The rows of each matrix lie in a flat space through zero, up to rounding. After each matrix: how many dimensions does the smallest such space have?

[[-29  23 -10  -5  30  -9  15 -28  -2 -16  -2  13  12   5  37 -15  -9  -6
   14   6  21]
 [ 23 -16  -1   7 -26  10 -23  26  -1   9   7  -5 -10  -4 -25  15  13   1
  -16  -5 -18]
 [-10  -1  24 -10  17 -13  38 -19   8   5 -17 -10   5   2  -1 -13 -19   9
   19   3  10]
 [ -5   7 -10   2   4   1  -7  -3  -3  -6   4   7   2   1  11  -1   3  -4
   -2   1   3]
 [ 30 -26  17   4 -30   7  -8  27   4  19  -1 -16 -12  -5 -41  14   6   8
  -11  -6 -21]
 [ -9  10 -13   1   7   1  -8  -5  -4  -9   5   9   3   1  16  -2   3  -6
   -1   1   5]
 [ 15 -23  38  -7  -8  -8  31   4  11  21 -18 -24  -6  -2 -36  -1 -14  17
    9  -2  -8]
 [-28  26 -19  -3  27  -5   4 -24  -5 -19   3  17  12   5  40 -12  -4  -9
    9   6  20]
 [ -2  -1   8  -3   4  -4  11  -5   2   2  -5  -3   1   1  -2  -3  -5   3
    5   1   2]
 [-16   9   5  -6  19  -9  21 -19   2  -5  -7   1   7   3  15 -11 -11   1
   13   4  12]
 [ -2   7 -17   4  -1   5 -18   3  -5  -7   9  10   1   0  11   3   8  -7
   -7   0   0]
 [ 13  -5 -10   7 -16   9 -24  17  -3   1  10   2  -5  -2  -8  10  13  -4
  -13  -3 -10]
 [ 12 -10   5   2 -12   3  -6  12   1   7   1  -5  -5  -2 -15   6   4   3
   -5  -3  -9]
 [  5  -4   2   1  -5   1  -2   5   1   3   0  -2  -2  -1  -6   2   1   1
   -2  -1  -3]
 [ 37 -25  -1  11 -41  16 -36  40  -2  15  11  -8 -15  -6 -39  23  20   1
  -24  -8 -28]
 [-15  15 -13  -1  14  -2  -1 -12  -3 -11   3  10   6   2  23  -6  -1  -6
    3   3  10]
 [ -9  13 -19   3   6   3 -14  -4  -5 -11   8  13   4   1  20  -1   6  -8
   -3   1   6]
 [ -6   1   9  -4   8  -6  17  -9   3   1  -7  -4   3   1   1  -6  -8   4
    8   2   5]
 [ 14 -16  19  -2 -11  -1   9   9   5  13  -7 -13  -5  -2 -24   3  -3   8
    0  -2  -9]
 [  6  -5   3   1  -6   1  -2   6   1   4   0  -3  -3  -1  -8   3   1   2
   -2  -1  -4]
 [ 21 -18  10   3 -21   5  -8  20   2  12   0 -10  -9  -3 -28  10   6   5
   -9  -4 -15]]

2

[[ -4   1   5  -1  -4   4   1   2   2   0  -6  -1  -1   2   4   6  -4  -1
   -4   1   1]
 [  1   1   0   2  12   0   8   0  -1   1   1   3   3   2 -10  -8   3   0
    5   3   3]
 [  5   0   7   8   3  -1  -1  -1 -14   0   8   5   5 -15 -13 -19   6   3
   -3  -9   5]
 [ -1   2   8   4   5   3   7   2  -5   1  -4   4   2  -4  -6  -7   1   0
   -3  -1   5]
 [ -4  12   3   5  26  -3  19  -1   5  -6  -8  -1   1  11  -8  -3   6   3
    0  17   9]
 [  4   0  -1   3  -3  -4  -1   2  -4  -5  -3   3   0   3   4  -3   3   5
    2  -3   1]
 [  1   8  -1   7  19  -1  10  -3   2  -8  -4   1   5  15 -12  -5   4   4
    5   9  11]
 [  2   0  -1   2  -1   2  -3   0  -1  -3  -1   2   3   7  -2   0  -1   1
    3  -3   3]
 [  2  -1 -14  -5   5  -4   2  -1  11  -2  -1  -1  -2  18   4   8   0   0
   11   9  -4]
 [  0   1   0   1  -6  -5  -8  -3  -2  -5   3  -5  -2  -6   6   3   3   4
   -7  -1  -1]
 [ -6   1   8  -4  -8  -3  -4  -1  -1   3   3  -9  -7 -22  10   6   2  -1
  -17   1  -6]
 [ -1   3   5   4  -1   3   1   2  -1  -5  -9   2   2   9   1   3  -2   2
   -1  -1   6]
 [ -1   3   5   2   1   0   5   3  -2  -2  -7   2  -1   0   2  -1   1   2
   -2   1   2]
 [  2   2 -15  -4  11   3  15   7  18  -6 -22   9   0  48   6  14  -7   0
   25  13   2]
 [  4 -10 -13  -6  -8   4 -12  -2   4   6  10   1   2   6  -3   3  -6  -6
   11  -7  -6]
 [  6  -8 -19  -7  -3  -3  -5   0   8   3   6   3  -1  14   3   4  -2  -3
   17   0  -9]
 [ -4   3   6   1   6   3   4  -1   0   3   2  -2   1  -7  -6  -2   0  -2
   -5   3   2]
 [ -1   0   3   0   3   5   4   1   0   4  -1   2   2   0  -6  -3  -2  -3
    1   0   2]
 [ -4   5  -3  -3   0   2   5   3  11  -7 -17  -1  -2  25  11  17  -5   1
    5   9   2]
 [  1   3  -9  -1  17  -3   9  -3   9  -1   1  -1   1  13  -7   0   3   0
    9  12   1]
 [  1   3   5   5   9   1  11   3  -4  -1  -6   6   2   2  -6  -9   2   2
    2   1   6]]

6

[[-24   9   4  -5  17   5   4 -22  -5 -23   2 -17  -5  19  18 -15  17   0
  -11   5  -6]
 [  9 -28   3 -28  13  29   8 -13  -8 -13  -9 -12   7 -10   7 -12   2  -2
   -8  -4 -13]
 [  4   3  -7  -7 -15   4   3  -5  -9  -2   1   7 -10 -12  -7  14   1  -4
    9  -8 -10]
 [ -5 -28  -7  -9  -3  12   2   7  22 -16  13   6 -14   0  -3  22   2  20
   26 -16  20]
 [ 17  13 -15  -3 -35   2   4  26   0 -10   0   0   4  -3   4 -10  16  -2
  -16  -7 -22]
 [  5  29   4  12   2 -15   8  -3  10  18  -1  -4  -7 -17   1  15   3  -8
   11  -9  -9]
 [  4   8   3   2   4   8 -17  14 -55   7  -3 -15   4  17   5  20  -6  -2
   -2  13 -11]
 [-22 -13  -5   7  26  -3  14 -25  13  14  -1   0 -19   9  10 -22   5   9
   -7  24 -19]
 [ -5  -8  -9  22   0  10 -55  13 -39 -10  15  12   4  14 -15  32   3   8
    8 -11 -15]
 [-23 -13  -2 -16 -10  18   7  14 -10 -19  12 -10  10  -4 -11 -10   8  -1
    1   0   0]
 [  2  -9   1  13   0  -1  -3  -1  15  12 -20  -2  -3 -15   9 -18   7   1
  -14   3 -14]
 [-17 -12   7   6   0  -4 -15   0  12 -10  -2  28   1  -7  -4  26 -14 -15
    6 -10  25]
 [ -5   7 -10 -14   4  -7   4 -19   4  10  -3   1 -41 -21   0  -2 -10 -12
    3   6 -19]
 [ 19 -10 -12   0  -3 -17  17   9  14  -4 -15  -7 -21 -24   5  -1   7 -17
   11  11  11]
 [ 18   7  -7  -3   4   1   5  10 -15 -11   9  -4   0   5  -6  10 -14  -8
   -9  -4 -19]
 [-15 -12  14  22 -10  15  20 -22  32 -10 -18  26  -2  -1  10   5  -5  15
  -10   6  17]
 [ 17   2   1   2  16   3  -6   5   3   8   7 -14 -10   7 -14  -5 -41  19
  -18 -13 -17]
 [  0  -2  -4  20  -2  -8  -2   9   8  -1   1 -15 -12 -17  -8  15  19   7
   30  -5  13]
 [-11  -8   9  26 -16  11  -2  -7   8   1 -14   6   3  11  -9 -10 -18  30
  -24  -5   0]
 [  5  -4  -8 -16  -7  -9  13  24 -11   0   3 -10   6  11  -4   6 -13  -5
   -5 -16  -7]
 [ -6 -13 -10  20 -22  -9 -11 -19 -15   0 -14  25 -19  11 -19  17 -17  13
    0  -7   1]]

16

[[ -7  15 -14 -14   3 -17  -2 -12  15  -6  -5  -2   5   4   0  12  -4   1
  -21 -13  -7]
 [ 15  28  37  10  -6   0   3  27   3  -2  26  -6  32   4 -14  20   1   9
   -7  -9 -27]
 [-14  37  14 -14  31  -1 -12  17  -1 -13  -4  -4   6  17  17 -14  13 -14
  -21   4   3]
 [-14  10 -14  18  -5  -7  29  13 -17  -7 -16  -4 -19  -9   4 -24 -17  -9
   15   2  -1]
 [  3  -6  31  -5  45  27   7  21 -24  -9  21   7 -34  19   6 -26   0  -3
  -10  -4   5]
 [-17   0  -1  -7  27  -1 -35  25  12  26  -5  15   8  11   8   3   7 -24
  -14  -4  15]
 [ -2   3 -12  29   7 -35  40  -4   5  -3  -9 -18  10 -32 -10  19 -27   4
   -2 -17 -13]
 [-12  27  17  13  21  25  -4  11 -24  -1   2  -6   7   9   0   8 -20  -9
  -13   6  -3]
 [ 15   3  -1 -17 -24  12   5 -24  -9  -4   3 -15   3  13  15   9  -2 -12
   -8   9   0]
 [ -6  -2 -13  -7  -9  26  -3  -1  -4  23 -15   2 -13   4   0  -3 -32 -17
  -10  -5  -3]
 [ -5  26  -4 -16  21  -5  -9   2   3 -15  -1   5  31  13 -33  12   1  -3
   -5  -3 -16]
 [ -2  -6  -4  -4   7  15 -18  -6 -15   2   5  24 -13   3   6 -27  45  27
   17  27   1]
 [  5  32   6 -19 -34   8  10   7   3 -13  31 -13  54  17  -2   3  10   9
  -11  -9 -46]
 [  4   4  17  -9  19  11 -32   9  13   4  13   3  17  35  -2   4  -1  -9
   -9  -2  -6]
 [  0 -14  17   4   6   8 -10   0  15   0 -33   6  -2  -2  -4   3 -25 -23
  -12 -19  -4]
 [ 12  20 -14 -24 -26   3  19   8   9  -3  12 -27   3   4   3  20   4 -15
   15   8 -10]
 [ -4   1  13 -17   0   7 -27 -20  -2 -32   1  45  10  -1 -25   4 -23  20
    6 -13  11]
 [  1   9 -14  -9  -3 -24   4  -9 -12 -17  -3  27   9  -9 -23 -15  20  18
   18  16   5]
 [-21  -7 -21  15 -10 -14  -2 -13  -8 -10  -5  17 -11  -9 -12  15   6  18
    8  13  11]
 [-13  -9   4   2  -4  -4 -17   6   9  -5  -3  27  -9  -2 -19   8 -13  16
   13  34  17]
 [ -7 -27   3  -1   5  15 -13  -3   0  -3 -16   1 -46  -6  -4 -10  11   5
   11  17  36]]

18

[[  8   0   0   4  -8   2   2  -9   3   4   2  14  -6 -29   1   0   3  -4
  -11 -17  -7]
 [  0 -46  42  26   5 -16  17  40 -23   2  30 -16   1 -15 -11   4  32  26
   11  13 -30]
 [  0  42   2  -6  10  21  -2 -31  17 -11 -27  16   3  41   0   1 -28 -17
  -25 -10  25]
 [  4  26  -6 -30  -2 -10 -45 -12 -15 -18 -41   0 -23  -9  15 -18  -8 -27
  -23  -3  18]
 [ -8   5  10  -2  27   5  10   1  17  12   1  10   4 -15  -3 -11  11  -6
   -7 -10  13]
 [  2 -16  21 -10   5 -13 -12   6 -33   9   1   6  10 -47 -16  17  11  -2
    7  -4  -5]
 [  2  17  -2 -45  10 -12 -25 -12 -21   5 -28  -6 -15 -54 -14  -2 -18  -3
  -15  14  21]
 [ -9  40 -31 -12   1   6 -12 -15  26  -4  -6  13  19  11  23  -9   2 -25
   14   2  13]
 [  3 -23  17 -15  17 -33 -21  26  -8  13 -27 -32 -19 -23 -27  -9  -5  25
   -9  16 -15]
 [  4   2 -11 -18  12   9   5  -4  13  26   3  -4   2 -28 -16  -3 -14  15
    6 -18  -4]
 [  2  30 -27 -41   1   1 -28  -6 -27   3   9  -1   5 -30  12 -12 -18  -4
   18  15  11]
 [ 14 -16  16   0  10   6  -6  13 -32  -4  -1 -34   3  26   0 -19  -7  12
  -13  -5 -19]
 [ -6   1   3 -23   4  10 -15  19 -19   2   5   3  -4 -27  -7  12   2   3
   16  -7  11]
 [-29 -15  41  -9 -15 -47 -54  11 -23 -28 -30  26 -27  -5  -5  24  40 -26
   -1  -3  23]
 [  1 -11   0  15  -3 -16 -14  23 -27 -16  12   0  -7  -5  22 -16  16 -10
  -12  18  -5]
 [  0   4   1 -18 -11  17  -2  -9  -9  -3 -12 -19  12  24 -16  23 -18  10
    9  -8   1]
 [  3  32 -28  -8  11  11 -18   2  -5 -14 -18  -7   2  40  16 -18 -32 -12
  -19  19  18]
 [ -4  26 -17 -27  -6  -2  -3 -25  25  15  -4  12   3 -26 -10  10 -12   4
   26   0   6]
 [-11  11 -25 -23  -7   7 -15  14  -9   6  18 -13  16  -1 -12   9 -19  26
    2  -2  -7]
 [-17  13 -10  -3 -10  -4  14   2  16 -18  15  -5  -7  -3  18  -8  19   0
   -2  33  15]
 [ -7 -30  25  18  13  -5  21  13 -15  -4  11 -19  11  23  -5   1  18   6
   -7  15   0]]

14
